There are 9 hidden switches. A switch that is on adds its own fixed numbers to the row, and there is some noise. The rows also spread widely along 11 directions, which tell nothing about the answers.
In the rows, 128 means zero.
Some rows, each with its switches (1 for on, 0 for off) after it:
[160 132 160 120 140  82  92  69 116 127 124  91 120 141 153 142  98 133
 126 113 155 153  97 147 138 149 158 151 115 155 158 144 140 136  88 119
 140  79]
0 1 0 1 0 0 1 1 1
[141 132 152 138 180  76 110  43 164  80 127 100 112 138 115 115 123  97
 119 134 150 144 113 113 124 114 130 137 157 127 154 153 116 146 100 116
 132  80]
1 0 0 0 0 0 1 1 1
[147 126 169  78 100 115 134 119  94 128 108 123 115 148 127 127 138 131
 150 116 166 139 124  97 105 164 120 113 149 104 164 164 120 115 105 115
 126 125]
1 1 0 0 0 1 0 0 0
[141 120 145 125 141  99 117 117 114 159 118  94 142 142 162 151 110 134
 114 123 144 154 108 129 133 147 147 121 149 170 140 122 135 152 110 113
 132 127]
1 0 0 0 0 0 0 1 0
[116 110 158 145 133  90 151 115 155 138 120  92 135 100 172 130  99 113
 129 113 162 169  94  90 113 139 127 132 198 136 127 139 140 165 127 113
 125 121]
0 1 1 1 1 0 0 1 0
[151 124 168 126  90  74 164 157  83 166 131 100 115 168  93 146 134 135
 144 128 151 134 166 100  96 151 112 147 108 105 168 135 148 128 129  76
 135 124]
0 1 0 0 0 0 0 1 0
[131 142 141 136 124  73 139 101 121 141 113  96 131 132 105 116 118 143
 114 148 143 156 119 112 127 130 148 154 133 132 143 115 152 137 119  92
 117 112]
1 0 1 1 0 0 0 1 1
[164 120 139 105 104  98 154 110 123 123 107  95  98 134 122 138 113 142
 126 128 143 205 111 121  99 128 128 129 159 119 152 172 151 141 108 131
 139 117]
0 1 0 0 1 1 1 0 1
[139 141 144  97 128  80 110  73 136 121 113 120 123 121 105  94 113 158
 138 149 149 148 111 119 130 147 165 160 138 112 146 132 136 113  90 112
 115  85]
1 1 0 1 1 0 1 0 1
[129  94 146 131 108  56 195 162 103 182 133  86 126 146 164 179 137 149
 168  94 160 151 119  98 116 168 103 111 162 130 175 131 151 152 139 102
 110 131]
1 1 0 0 0 0 0 1 1
[161 122 144 146 149 107 106 102 152 115 148  81 133 158 123 134 110 122
 142 152 147 147 134 123 105 141 147 151 129 112 122 142 129 157 118 106
 144 104]
0 1 1 0 0 0 1 0 0
[150 134 161 108  86 134 124 120 111 160 104 100 115 102 166 134 102 169
 147 126 168 146  97 129 117 158 136 172 163 108 113 162 150 123  93 136
 128  95]
0 0 1 1 0 0 1 0 1
[127 112 159 109 156  78 142  66 134  97 108 114 116 126 155 142 115 113
 119  93 156 174 104 106 128 128 109 109 165 154 176 155 131 132 105 129
 132 113]
0 1 0 0 0 0 1 0 0
[127 142 124 104 156  94 118  91 132 128 116  96 131 149 122 106 122 129
  92 143 136 147 118 128 148 135 174 114 157 138 138 109 134 130 103 106
 111 129]
0 0 0 1 1 0 1 0 0
[147 117 123 142 148 123 117 123 173 119 151  87 137 142 126 131 118 143
 175 175 154 142 142 113 109 157 162 134 154 102 117 138 118 154 124 118
 125 110]
1 1 0 1 0 0 0 0 1
[120 130 133  90 128  76 119  83 125 150 122 105 125 125 136 104 118 174
 178 140 166 113 111 121 139 178 184 159 135 101 149 125 144  95  94 118
 106  89]
1 0 1 1 0 0 1 1 0
[118 109 166  78 115  68 140  91  70 137  97 105 140 146 155 149  93 145
 123  96 157 177 128 126 129 156 183 114 104 168 203 131 164  97 119 134
 125 135]
0 1 0 0 0 0 1 0 0
[139 130 138 101 146  64 132  58 145 108 111 111 105 126 112 106 112 139
 128 128 146 165 121 126 131 123 156 156 146 126 167 150 142 114  85 129
 126  86]
0 1 0 0 1 0 1 0 0
[122 145 137 140 154 116 107 114 160 122 135 107 154 137 122 101 126 114
 113 152 149 115 133  94 139 148 146 133 182 116 104 106 101 161 119  88
 110 121]
0 1 0 1 0 0 0 0 1
[143 129 136 134 156  96 116  98 160 105 138 100 121 146 101 111 129 113
 141 157 146 140 135  96 107 140 130 137 165 100 125 146 114 146 116 100
 133 107]
0 0 0 0 0 1 1 1 0
[103 101 157  93 145 114 110 115 134 123 131 172 164 109 158 144 127 141
 173 123 170 134 101  76 111 186  85  94 159 152 135 116  96 118 127 102
 126 135]
1 1 0 0 0 0 0 0 0
[136 136 161 121 160  76 107  68 121 119 115  80 129 148 157 125 105 102
  90 101 153 148 102 125 151 136 165 125 151 160 163 129 133 146  98 110
 126 104]
0 1 0 1 0 0 1 1 0
[112 118 178 121 139  74 139  76 110  91 100 105 153 137 140 123 110  85
 100 102 159 182 106  82 107 128 141 107 147 150 174 138 135 148 141 116
 121 136]
1 1 1 0 0 1 0 0 1
[158 123 144 159 145  48 134 116 136 130 139  59 143 175  99 117 118 111
 118 152 131 168 146 116 104 126 175 161 121 115 148 125 146 172 136  98
 128 107]
1 1 0 0 1 1 1 0 0
[121 103 165 136 132  82 167 121 115 106 138  84 134 167 136 158 124 100
 144 117 166 161 145  93  91 144 134  94 123 116 177 139 147 140 156 109
 122 144]
0 1 1 1 0 0 0 0 1
[144 116 135 110 153 137 105  82 167  99 130 114 125 123 139 129 103 123
 146 151 153 171 111 121 100 140 144 119 157 130 122 157 121 142 108 130
 146 117]
0 1 1 0 1 0 0 0 0

New rows. What belongs after each?
[128 134 109 103 131  69 168 122 122 140 114 100 125 157  86 110 137 145
 111 151 127 169 141 113 130 131 158 115 140 120 157 114 152 122 122  97
 107 147]
0 0 0 1 1 1 0 0 0
[173 143 144 136 126 135 125 145 137 160 138  74 113 164 141 129 141 118
 123 130 150  99 139 125 131 145 124 150 190  88 107 148 108 169  93 101
 127 105]
0 1 0 0 0 0 0 0 0
[121 121 151 117 129 100 139  98 135 109 120 110 125 134 100 123 104 117
 126 157 152 168 149 108  92 126 162 121 141 124 155 144 141 125 129 119
 135 126]
0 0 0 0 1 0 0 1 1
[136 128 152 144 118 106 114 171 102 192 138 106 173 150 148 145 124 131
 101 140 140 121 127 121 120 161 133 142 142 146  99  86 131 164 133  84
 122 137]
0 0 0 0 1 0 0 0 1
[156 144 134  98 122  78 163 133  87 169 112  81 106 187 130 125 174 131
 107  97 142 107 113 116 148 152 113 115 178  96 156 131 128 141  94  92
  96 122]
1 0 0 0 0 1 1 0 0
[159 119 113 109 120  99 176 125 144 142 136  76  86 152 138 145 142 150
 160 124 148 153 111 124 115 148 117 116 186  78 141 164 143 148 102 118
 114 112]
0 1 1 0 1 0 1 0 1
[141 135 130  99 140 118 140 103 133 123 123 111 101 152 117 127 147 118
 117 138 146 146  94 105 117 141 105  79 172 116 135 136 119 138 103  85
 121 138]
1 0 1 1 1 0 0 1 0
[168 120 153 150 160  50 109 103 133 138 165 109 129 164 113 150 140 130
 152 140 143 127 124 140 111 148 103 165  78 122 144 117 137 131 109  92
 143  74]
0 0 0 1 1 0 1 0 0
[139 107 162 126 142  65 162  92 143 131 133  78 106 136 177 139 127 119
 171  95 173 134 113 126 120 146 140 145 162  96 170 165 150 136 103 146
 115  81]
0 1 1 1 1 0 0 0 0
[150 123 135 102 162 106  47  32 158 101 113 121 134  97 152 117  69 156
 154 158 152 178  89 156 131 154 196 171 115 169 131 153 138 109  77 156
 157  67]
0 0 0 1 0 1 1 1 0
[136 132 144 107 103  93 176 129  93 159  99  76 109 149 146 137 129 147
 109 109 149 158 117 116 134 138 136 120 163 115 156 138 163 129 114 109
 110 141]
0 0 1 1 0 0 1 0 0
[117 105 159 130 154 113 100 112 131 121 141  92 171 142 176 149  90 118
 143 133 164 156 113 108 109 174 169 109 130 150 128 116 129 148 144 114
 134 139]
0 1 1 1 0 0 1 0 0
[133 118 143  71  94  92 138  95 109 146  90 139 112  93 129 128 101 202
 156 143 152 191  97 123 116 152 144 147 129 140 159 145 164  83  94 135
 129 109]
1 0 0 1 1 0 1 0 0
[151 127 115 106 102 101 162 136 127 161 113  88 105 132 117 130 114 183
 144 144 139 170 142 121 125 143 150 152 163 109 141 148 154 130 105 116
 121 123]
0 1 0 0 0 0 1 0 0
[168 124 127 115 147 131 103  92 176 107 149  86 106 145 113 113 108 138
 176 179 156 139 151 142 105 147 187 153 138  82 126 168 125 128  91 141
 140  83]
0 1 0 1 1 0 0 0 0
[143 132 145 133 148 102 153 105 140  82 133  99 104 171  67 127 143 101
 110 157 139 161 158  90  97 111 103  99 135  99 156 144 127 133 133  82
 137 141]
0 0 0 1 0 0 1 0 0
[107 110 191 123 111  97 119 105 115 126  93 117 161  95 151 118  74 134
 123 127 166 182 123  80 100 140 161 157 155 150 145 140 141 131 135 126
 135 122]
1 1 0 0 0 0 1 0 0
[145 130 112 132 140 125  97 122 149 145 129  91 156 137 122 125 102 160
 127 184 132 160 130 127 125 149 181 143 148 140  97 110 129 155 122 111
 127 128]
1 0 0 0 0 0 1 0 1
[150 121 159 128 123 106 132 101 134 129 104  91 116 118 155 133 109 121
 131 121 161 164 106 113 112 133 139 143 186 126 139 172 132 152 104 141
 133  98]
1 0 0 0 0 1 0 1 1
[164 119 145 141 155 130  87  82 160 102 137  87 130 133 157 145  95 121
 133 142 151 170 100 132 109 137 141 142 148 139 110 157 122 167 107 129
 150  98]
0 1 1 0 0 0 1 0 1
[147 120 170  97 137  74 117  68 117 122 118 102 114 139 156 129 109 127
 138 103 163 144 112 140 125 146 163 152 131 128 174 158 142 116  87 144
 133  78]
0 1 0 0 1 0 1 0 0
[155 147 124  86 135  95 158  91 121 132 116  42  91 196 134  93 157 111
 135 110 157  96 137 129 152 148 198 120 193  59 168 164 128 142  81 132
  86 105]
1 1 1 0 0 1 0 0 0
[131 133 178 107 138  71 111  52 109  97  94 100 135 139 116 106  93 115
  95 121 151 174 128 116 124 118 182 149 115 154 184 141 144 121 105 125
 132 104]
1 1 0 0 0 0 1 0 0
[145 118 143  99 133 116 117 128 121 118 159 114 128 184  99 135 139 136
 178 157 159 112 165 106  96 179 142 112 110  85 149 138 114 112 125  95
 133 126]
0 1 0 0 0 0 1 0 0
[142 136 126 127 121  88 143 104 137 160 112  81 116 117 155 129 108 156
 129 121 147 156  96 129 147 146 150 154 172 135 135 134 150 151  97 111
 113 102]
0 1 1 1 0 0 0 1 1
[137 129 152 121 154  81 116 102 130 139 134  94 139 155 148 119 133 123
 139 116 159 101 122 109 138 161 145 143 164 112 142 127 114 146 104 106
 110  96]
1 1 0 0 0 0 1 0 0
[149 129 148 147 138  68 150  96 119 130 116  75 116 148 132 143 121 127
  99 116 141 175 112 127 126 114 123 144 129 141 155 135 160 145 114 107
 130 113]
0 0 1 1 0 0 1 0 0
[171 148 166 100 142 114  61  72  99 135 125 114 128 157 141 128 119 129
 111 123 150 107 111 161 141 152 150 163 102 142 133 135 118 117  70 118
 144  78]
0 0 0 0 0 0 1 0 0
[110 132 159 121 157  59 122  85 112 134 102 128 159 121 148 125 122 130
  87 106 144 155  88  98 152 137 114 123 147 179 153  93 132 132 116  91
 113 125]
1 0 0 1 0 0 1 0 0
[154 140 176 143 115  39 175 138  89 162 134  69 107 186 118 133 160 111
 111  86 153 101 143 106 135 138 102 155 138  87 177 130 144 144 112  75
 107  98]
0 1 0 1 0 0 1 0 0
[169 135 141 126 111 121 113 140 120 172 138  88 122 150 132 135 113 139
 126 146 141 142 117 136 109 153 139 150 143 120 108 134 134 159 103  90
 140 114]
0 1 1 0 1 0 0 1 0
[121 111 142 122 145 124 145 107 147 102 124 113 132 133 132 137 122 116
 136 142 155 161 134  95 100 134 118 101 163 124 136 145 126 136 135 116
 134 146]
0 0 1 0 0 0 0 0 0
[153  95 145 151 154 138  65 106 176 105 145 138 166  95 161 157  83 136
 163 160 149 204  79 103  79 159  91 141 138 168  77 141 110 168 130 111
 174 115]
0 1 1 0 0 1 1 0 0
[159 133 148 120 117  57 182 136  90 164 123  90  99 175 121 150 169 137
 116  94 143 130 118 111 141 139  77 118 143 116 181 128 141 141 105  76
 108 121]
1 1 0 1 0 0 0 0 0
[131 104 166 129 123  97 135 115 152 123 129 116 134 111 131 127 102 138
 167 147 160 169 127  87  83 147 129 149 165 109 134 155 132 140 129 122
 137 107]
1 1 0 0 1 0 1 0 0
[144 125 199 119  77 100 173 120  79 115  98  94  98 143 110 145 123 123
 123 117 165 180 127  85  73 124 100 124 125  97 177 172 162 120 134 108
 136 131]
1 0 1 1 0 0 1 0 1
[150 141 113 107 149 123 137  95 150 104 117  80 110 165 118 107 140 105
 106 135 140 149 123 113 133 128 142 100 193 104 133 151 117 159 102 109
 116 135]
0 1 1 0 0 1 0 0 0
[120 112 159 124 132  42 151  76 125 114 120  70 137 147 123 114  98 127
 140 130 157 171 137 114 105 132 206 152 116 115 186 139 169 131 134 134
 112 103]
1 1 1 0 1 0 1 0 1
[153 124 141  86 134  96 111 107 113 141 139 105 123 171 125 128 134 145
 161 138 152 120 125 130 120 175 160 123 124 107 153 132 124 119  99 110
 121 106]
1 1 0 0 1 0 1 0 0
[127 150 139 114 122 104 147 112  97 148  90 112 129 130 140 132 133 126
  53 104 133 166  83 111 152 121  94 101 175 167 133 108 139 148 110  82
 113 153]
0 0 1 1 0 0 0 0 1
[166 111 163  98 128 120 114  73 145 106 113 131  92 101 152 147 101 141
 146 119 156 191  87 128  99 131  96 140 160 139 143 189 132 124  80 143
 159  86]
0 1 0 0 1 0 1 0 0
[118 104 163 116 123 122 160 147 135 108 130 134 129 136 121 136 140 105
 151 141 164 158 137  63  71 152  87  81 175  95 137 147 115 132 149 101
 130 157]
0 0 0 1 1 1 0 0 0
[141 144 165  85 103 110 134  53 119 117  72 107  87  97 139 106  92 134
 106 104 161 174  99 122 132 114 148 156 179 135 161 184 149 117  67 139
 133  93]
0 1 1 0 0 0 0 1 0
[131 133 150 110 131 104 123  65 138 107  97 111 121 101 151 121  97 137
 107 115 155 183  77 110 134 128 129 135 173 147 140 148 140 136  95 123
 126 108]
0 1 1 1 0 0 1 0 1
